There are 3 nested groupings, the coarsest first. Each group lies inside one group of the grouping before and may be the whole of it. The rows also spread widely along 10 directions, which tell nothing about the answers.
Some rows, each with its group in each grouping after it:
[-11, -11,   1,   1, -31,  15,   2,  -3,   1,   7,   3,  12,   0,   1,   4,
  14,   4,  -7, -10,   9,  17,  15,  -1,  -7,   0]  Tifo vumiv tupu
[  1,   8, -11,  14,  -5,  16,   7, -12,  12,  -4,   5,  -7,   4,  -9, -11,
   8,  -2,  15,  -6, -15,   2,  26,  14,  -7,  -9]  Rav poma duse
[ -4,  -7, -24,   8, -11,  -9,   7,  -6,  16,  25,  -6,  -7,  -7,  -1, -33,
   2,  14,  -2, -25,  -5,   1,  -8,   0,  -2,   3]  Tifo vumiv Lidu
[  6,  11, -12,   0,  23, -22, -14, -21, -27,  -2,  13, -17,  -5,  16,   7,
  -6,  -3,  16,   7,   4, -26,   7,  18,   9,   8]  Tifo Gipif zogu
[ -5,  -1,  -9,  -7,  10,  -7,   7,  -2,  -4,  15,   5, -10,   7,  -4,  -9,
  -4,   7,   2,  -6, -12,  -9,  -4,   5,  -5,  12]  Tifo vumiv Voka
[  0,   2,   5,  -3,  -4,   5, -12,   1, -18, -14,   9,   8,   0,   8,  13,
   9,   0,   4,   6,  19,   8,  13,  -5,   5,  -4]  Rav poma Teno
[ -6,  -1,  -4, -12,   9,   0,  10,  -2, -24,   6,  18, -24,  20,  -1,  -8,
  -7,  11,  12,   3, -10, -15,  -5,  14, -18,   5]  Rav Kase par
[  5,   4,   4,   1,  11,  -1,   1,  -5,   2,  -3,  -8,   2,   4,  10,  -3,
   2,  -9,   9, -14,  -5,  -4,  10,   5,  12,   2]  Rav Kase romuv
[  4,  11, -13,   7,  -8, -17,  -5,  -6,   3,  -9,  -9,  -3,  -1,  -2, -13,
   2,  16, -14,  -1,  16,   0,   9,  -2,  12, -12]  Rav Kase voz
[ 3,  2,  0, 11, 13, -3, -9, -4,  4, -2, 20,  8,  1, -6, 31,  3, -1, -5,
  9,  0,  0, 15, -4,  0, 15]  Tifo Nopu togag
[  3, -20,   2,   2,   1,  -9,  -8,  -8, -13,  14,   8,   7,  -9,  32,  10,
   0,  -2,   4,  -4,  13,  -2, -25,  -8,   5,  13]  Tifo Gipif duz
[ 11,  -3,  -7,  16, -14,  10,  17,   2,  20,  -2,  -2,  -3,  -3,   3, -17,
  -4,   5,   6,  12, -10,  -6, -33,   3,  -3, -16]  Rav Kase par
[  0,  14,   8,  -4, -16,   9,  16,  13,  22, -13, -28,  -2,   9,  -4,  -4,
  -2, -12,  -9,  11, -13, -12,  15,  10,   5, -22]  Rav poma Teno
[ -4,   1, -18,  -5,  -5,  -1,  -7,  -1, -17,  15,  -3, -23, -17,  11, -25,
  -4, -12,  24,  -3,   4, -16,  -4,  20,  -1,  -7]  Tifo vumiv Voka
[  8,   5,  -4,  15,  10,  16,  10,  12,  34,   1, -15,   0,  -3,  -8, -22,
  -7, -17,  18,  -7, -21,  -1, -12,   5,  -2,  -6]  Rav Kase romuv
[ -5,   5,  11,   0,  -2,   2,  -1,  11,  24,  -6, -14,  25,   8, -15,  18,
   7,  -4, -22,  -4,   1,  15,  21, -12,   8,   9]  Tifo vumiv tupu
[ -1,   7,  -7, -10,   0,   3,   7,   3,  -3,  -7,  -8,  -8,   1,   0, -15,
  -2,  -4,   8,  10,  -5,  -7, -14,   8,  -4,  -4]  Tifo Gipif duz
[  5,   5,  11,  -2,  -8,  14,  16,   6,  19, -11, -27,   9,   6,   7,  -9,
   1, -16,   3,  -4,  -9,  -1,  -4,   3,  13, -13]  Rav Kase voz
[ -4,  -7,   4, -10,  14,   3,   2,  28,   4,  13, -12,  -2,   1,   7, -13,
 -11,  -9,  10,  -6,  -4,  -7, -26, -11,  -3,   5]  Rav poma Teno
[ -9, -11,   8, -16, -15,   0,   4,  -3, -17,   4,   2,   5,   9,  13,  10,
   7,   8,  -9,  -5,   7,   5,  -3,  -4,  -2,   6]  Tifo Gipif zogu
[ -5,   0,   2,   7, -12,   9, -17,  12,  10,  -2,  -3,   3, -12,  -2,  16,
  -3, -19,  -3,   7,   8,   2,  21,   8,  -6,  -5]  Tifo Gipif duz
[ -8, -15,   9,  -7, -31,   3,  -1,   5, -17,   6,  17,   1,   5,  11,  29,
  -2,   7, -18,  25,  13,  -5,   0,   1, -14,  -4]  Tifo vumiv Lidu
[  0, -19,  -4,  16,   0,   3,  -5, -13,  -3,  14,  34,  13,  -1,   4,  23,
   6,  10,   0,  -4,   3,   9,  -1,  -8, -10,  18]  Tifo vumiv Lidu
[ -3,   3,  -3,  -6, -14,   7,   0,   9,   2,  -2, -14,  -6,  -8,   4, -11,
  -1,  -9,   5,   6,   3,  -4,  -9,   8,  -1, -12]  Tifo Gipif zogu
[ -2,  -1,  -4,   1,  -4,  -7, -13,   4, -12,   2,  -5,  -8,  -8,  14,  -6,
  -3,  -4,   4,  -5,  18,  -9,   6,   5,   6, -10]  Rav Kase voz
[ -1,  16,  -6,  -6,   1,   4,   9,  10,  20, -13, -22,   4,   4, -18, -22,
   4,   0,  -2,  -2,  -9,   9,  -9,  -1,   3,  -4]  Tifo Gipif zogu
[ -1,   7, -10,   6,   3,  -9, -10,   9,   3,   7,  -8, -20,  -7,   1, -11,
 -14,  -9,   7,  -1,   5, -20,  11,  16,   0, -10]  Rav Kase par

New rows. What belongs after each?
[  3,  -1, -17,  10,  14,  -6,  -6,   3,   5,  12,  -4,  -8, -10,   5, -28,
  -4,   1,  16, -19,   4,  -3, -15,  -1,   4,   0]  Rav Kase voz
[-10,  -2,   4, -21,   9, -12,  -8, -14, -39,  -4,  24,   4,  21,   2,  19,
  11,  24,  -7,  -4,  14,   9,   9, -10,  -5,  23]  Tifo Gipif zogu
[ -6,  14, -13,  -9,  -6,  10, -11,  11, -19, -12,  -2, -18,  -7,  -6, -25,
   2,  -4,  22,   6,  11,  -2,   8,  11,  -8, -18]  Rav poma Teno
[  3,   1, -10,   6,  11,  -7, -16,   7,  -9,   2,   7,  -2, -11,   6,  -7,
  -1,   1,  11,   0,  16,   0,  -9,  -8,   3,   0]  Rav poma Teno
[-10,   1,  10, -25,  12,   2,   0,  28, -14,   2, -11,  -8,  13,   3,  -3,
 -10,  -7,   4,   7,   1, -11,  -9,  -4,  -7,   2]  Rav poma Teno
[  7,  -5,   2,  16, -12, -22,  11,  -2,  24,  17, -17,  -8,  -1,  20,   8,
 -16,  -1, -21,   2,  -4, -30,   1,   9,  12,  -8]  Rav Kase par
[ -6, -10,  -3, -12,  -7,   5,  -5, -12, -33,   2,  17,  -3,   0,  17,  -1,
  10,   5,  14,  -4,  12,   4, -11,   2,  -6,   6]  Tifo Gipif zogu
[ 14,   6, -12,  26,  -2,  -6,  -5,  -8,  19,  -4,  -6,   4, -17,   9,  -6,
   1,  -6,   7,  -1,   2,  -6,   4,   1,  17, -11]  Rav poma Teno
[ -1,   7,  -8,   6, -25, -19, -10,  -5,   2,   3, -22,  -6, -19,  16,  -3,
  -2,  -7, -12,   5,  18, -17,  17,  11,  20, -15]  Tifo vumiv tupu
[  3,  -9,  -5,  21,   3, -10,  -8,  -2,  11,  15,   7,  -1,  -6,  10,   8,
  -8,   0,  -3,  -7,   4, -10,   5,   0,   2,   2]  Rav Kase voz
[  8,   2,   1,  -7,  21,  -7,   7,   3,   0,  -8,   0,   9,   5,   4,  -2,
  -3,   6,   2,  13,  -5,  -3, -41, -12,   5,  11]  Tifo Gipif zogu
[ -5,   2, -12,   8, -26, -17,  11,  -2,  28,  18, -31,  -5,  -6,   3, -19,
  -1,   6, -22, -14,  -1, -12,  12,   6,  11,  -9]  Tifo vumiv tupu
[ -9,   2,  -2, -14,  -7,   4,   1,  22,   9,   5, -16,   1,   2, -10, -14,
  -3,  -3,  -7,  -3,   0,   3,  -1,  -2,  -5,  -1]  Tifo vumiv Lidu
[  0,   3,  -6,  -5,  -9,  14,   7,   3,  -3,  -7,  -6,  -1,   0,   4, -23,
   8,   0,  16,  -3,   0,   6, -11,   0,   0, -13]  Rav poma Teno
[  2,   2, -10,   6,  -2,  -7,  -6,  -7,   5,   1,   3,   5,  -6,   2,   1,
   8,   6,  -2,  -1,   8,   5,  -4,  -6,   8,   4]  Tifo Nopu togag
[ -3,  -2,  12, -26,   6,  -9,   7,  11, -12,   4, -21,  -3,   5,  22,   3,
  -5, -10,  -3,   7,   2, -16, -23,  -3,  13,   4]  Tifo Nopu togag
[  4,  -7,  -7,  12, -29,   5, -17,  12,   6,   1, -13,   8, -34,  16,  -9,
   2, -13,   5,  10,  27,   3, -20,  -4,   9, -18]  Tifo vumiv tupu
[ -6,  15,   8, -29,   8,  15,   1,  -4, -46, -38,  23,   6,  27,  -8,   9,
  18,  16,  10,  18,   9,  17,   7,  -6,  -7,   2]  Rav poma Teno
[  1,  14, -13,   7,  -9,   6, -20,   2,   8, -10, -15,  -2, -23,  -2, -13,
   5, -19,  13,  -4,  13,   4,  17,  12,   9, -14]  Tifo Gipif zogu
[ -3, -11,   1,  -1, -10,  -1,   6, -17, -11,  13,  -1,  -3,   8,  23, -10,
  10,   3,   7, -29,   2,   0,   9,   5,   5,   3]  Rav Kase romuv
[ -6,   3,   3, -16,  -8,   6,   8,  21,  -3, -10,  -2,   1,  15, -13, -10,
  -1,  18, -12,  10,   8,  11, -17, -10, -11,  -7]  Rav Kase par
[  3, -12,   7,   0,  20, -11, -12,   5,  -8,   9,   6,   9,   0,  18,   9,
  -3,   1,   2, -10,  14,   1, -15, -17,   7,  16]  Rav Kase romuv
[ -9,  -6,   0, -12, -18,   2,  -1,   5, -16,   7,  -7,  -5,  -5,  13,  -8,
   1,  -2,   2,   2,  12,  -5,  -7,   7,   1,  -5]  Tifo vumiv tupu
[ -7,   2, -14,  -7,   8, -33, -16,   0, -25,  10,  10, -16,   7,   3,  -7,
  -5,  27, -14,  -9,  26,  -8,   7,  -5,   0,   8]  Rav Kase par
[ -1,  -5,   3,  -4,  -5, -11,  -9,  15,   1,   6, -15,   7,  -5,  15,  -2,
   0,   1,  -9,  -7,  20,   1,  -6, -16,  13,  -1]  Rav poma Teno
[  3,   2,   2,  -6,   5, -11,  -5, -13, -17, -11,   8,   6,   5,  10,  15,
   6,   8,  -5,   7,   9,  -2,  -3,  -3,   9,   9]  Tifo Gipif zogu
[ -1,  -3,   2,   5,  -1,  -2,  -1, -16,  -8,   1,  13,   1,  12,   5,  11,
   7,   7,  -2, -11,   3,   3,  26,   4,  -2,   8]  Rav Kase romuv
[  3,  -3,   6,   3, -13,  -6,   4,  16,  28,   5, -22,  11,  -5,   4,   7,
  -8,  -9, -22,  10,  -1,  -9,  -9,  -4,   8,  -4]  Tifo vumiv Lidu
[  2,   8,   7,   4,  23,  10, -18,  25,  10,  -8,  -6,   4,  -8,  -5,  12,
 -10, -28,  16,   8,   1,  -5,   9,   0,   2,  -1]  Rav poma Teno
[ -1,  -9,   1,  -3,   2, -12, -16,  -4,  -7,   8,   0,  16,  -9,  19,  11,
  11,   1,  -4, -19,  25,  14,  -2, -19,  18,  15]  Tifo Nopu togag
[ -7,  -9,  -5,   2, -30,  14, -11,  13,   0,   6,  -7,  -1, -21,   9,  -9,
   0, -10,   4,   6,  18,   7, -12,   2,  -9, -14]  Tifo Gipif duz
[ -2,  -3,  -4,  -1,  -4, -11,  -3,  -8,  -6,   0,   9,   6,   3,   4,   7,
   6,  15, -12,   1,  11,   7,  -5,  -9,  -2,   9]  Tifo Gipif duz
[ -2,  -3,  12, -23,  27,  15,  -1,  34, -19,   1,  -4, -11,   2,  11,  -6,
 -15, -24,  31,  15,  -6, -16, -36,   0, -11,   1]  Rav poma Teno
[ -6,   0, -15,   0,  10, -12, -10, -16, -17,   8,  21,  -7,   6,  -2,  -2,
   6,  18,   3, -13,   5,   2,   9,  -1,  -7,  16]  Tifo Gipif zogu
[  8,   3,   3,   0,  12,   4,   1, -15,  -9, -11,   4,   2,  -2,  14,  10,
   3, -14,  17,   8,  -7, -10,  -3,  11,   9,   3]  Tifo Gipif zogu
[  5,  14,  -4,   7,  -6, -19,  -4,  -3,  11, -11, -22,   0,  -1,   4,  -4,
  -1,   0, -17,  -2,  11, -10,  22,   5,  22, -13]  Rav Kase voz
[  0,   3,  -4,   2,  -8,  -3,   1, -10,   4,  -9,   4,  14,   3,  -2,   2,
  14,  15, -11,  -2,   7,  15,   0,  -9,   7,   4]  Tifo Gipif zogu
[  4,  18, -15,  -7,  28,   4, -10,   0, -24, -15,   7, -22,  -1,  -7, -23,
  -2,  -5,  37,  10,  -4, -13,   0,  12,  -5,  -6]  Rav poma duse
[-14,  -2,   2, -24,   6,  13,   8,   9, -13,   7,  -5,  -1,  14,  -5, -16,
   5,  -3,  14, -16,  -8,   6,  -4,   1, -10,  12]  Tifo vumiv tupu
[  1,  10,  -3,   7,  24,   9,  -8,   0,   4,  -5,   5,  -1,   6, -12,   1,
   3, -10,  19, -10, -11,   2,  29,   5,  -2,   7]  Rav poma duse
[  1,  15,   0,  -9,  15, -17,  -2,   1,  -6, -10,  -7,  -6,  14,  -3,  -3,
  -1,  10,  -9,   1,   4,  -7,  12,  -1,   8,   3]  Rav Kase romuv
[ -7,   8,   0,  -8,  -2,  -5,  -4,  -2,  -7,  -1,  -6, -11,   5,   1,   8,
  -3,  -8,  -3,   2,  -2, -13,  23,  15,  -1,   0]  Tifo Gipif zogu
[ 12,   7,   6,  10,  15, -10,  -5,   4,  13,  -5, -14,   2,  -5,  11,   8,
 -12, -17,   2,   7,  -2, -17,   0,   3,  17,  -2]  Rav Kase romuv
[ 1, -1,  3,  4,  6,  5, -9, 10,  4, -3,  5,  5,  1, -3,  9, -2, -5,  3,
 -1,  7,  4,  5, -3, -3,  1]  Rav Kase par
[  3,  -7,  -5,  11, -27,  -2,  -8,  10,  17,  -3,   0,  19, -15,   1,   2,
   6,  15, -21,  11,  23,  21, -27, -22,   1,  -8]  Tifo Gipif zogu
[ -2,  -2,  -8,  17, -10,   4, -13, -11,   1,  -1,  20,  10,  -7,  -6,  15,
  11,   4,   0,   1,   9,  13,  20,   0,  -4,   4]  Tifo vumiv tupu
[ -2,   6,  -6,  10,   1, -10,  -4,  -6,  15,  -3,   4,   6,   5, -13,  15,
   1,   9, -19,   2,  -3,   2,  22,  -1,  -3,  10]  Tifo Gipif duz
[ -4, -12,   0,   6,  -6,   7,  -3,   8,   8,  15,   0,   2,  -9,   5,   3,
  -4, -11,   6,  -2,   0,  -3,  -6,   2,  -6,   4]  Tifo vumiv tupu
[ 10,   4,   1,  19,  -2,   3,  10, -20,   0, -16,  28,   4,  14,  -2,  27,
   4,  13,  -5,  25, -11,  -7,  11,   4,  -5,  -1]  Rav poma Teno
[ -9,  12,  -3, -10,   1,  -3,   1, -15,  -7,  -5,   5,  -3,  19, -10,  13,
  11,   5,  -7, -11,  -5,   1,  44,   9,   1,  10]  Tifo Nopu togag
[-14,  -6,  -2,   1, -18,  14,   1,  19,  16,  13,   2,   4,   3, -19,   0,
   1,   4, -10,   1,  -1,  11,   2,  -3, -22,   1]  Tifo vumiv tupu
[ -6, -13,  -5,  -6, -15,   8,   5,  -5, -20,   8,   5,  -6,   2,  18, -20,
   6,   8,  13, -15,  10,   4, -13,   1,  -5,  -5]  Rav Kase voz
[ -7,   1,   6, -10, -14,   0,   4,   2,  -4,  -4,  -6,  -1,  15,  -1,   0,
   4,   9, -12,  -8,   8,   4,  17,   1,  -1,  -5]  Rav Kase par
[  2,  -9,  -4,  19, -17,  14,  -8,   3,  11,   3,  16,   6,  -7,  -2,   6,
   3,   1,   3,  -3,   9,  13,   5,  -1, -10,  -6]  Rav Kase par
[  9,  -6,  -8,  21,  17, -13,  -5, -10,   5,   4,  35,   6,   0,  -5,  29,
  -6,  11,  -6,  18,  -7,  -9,  -3,  -3,  -8,  20]  Tifo vumiv Lidu
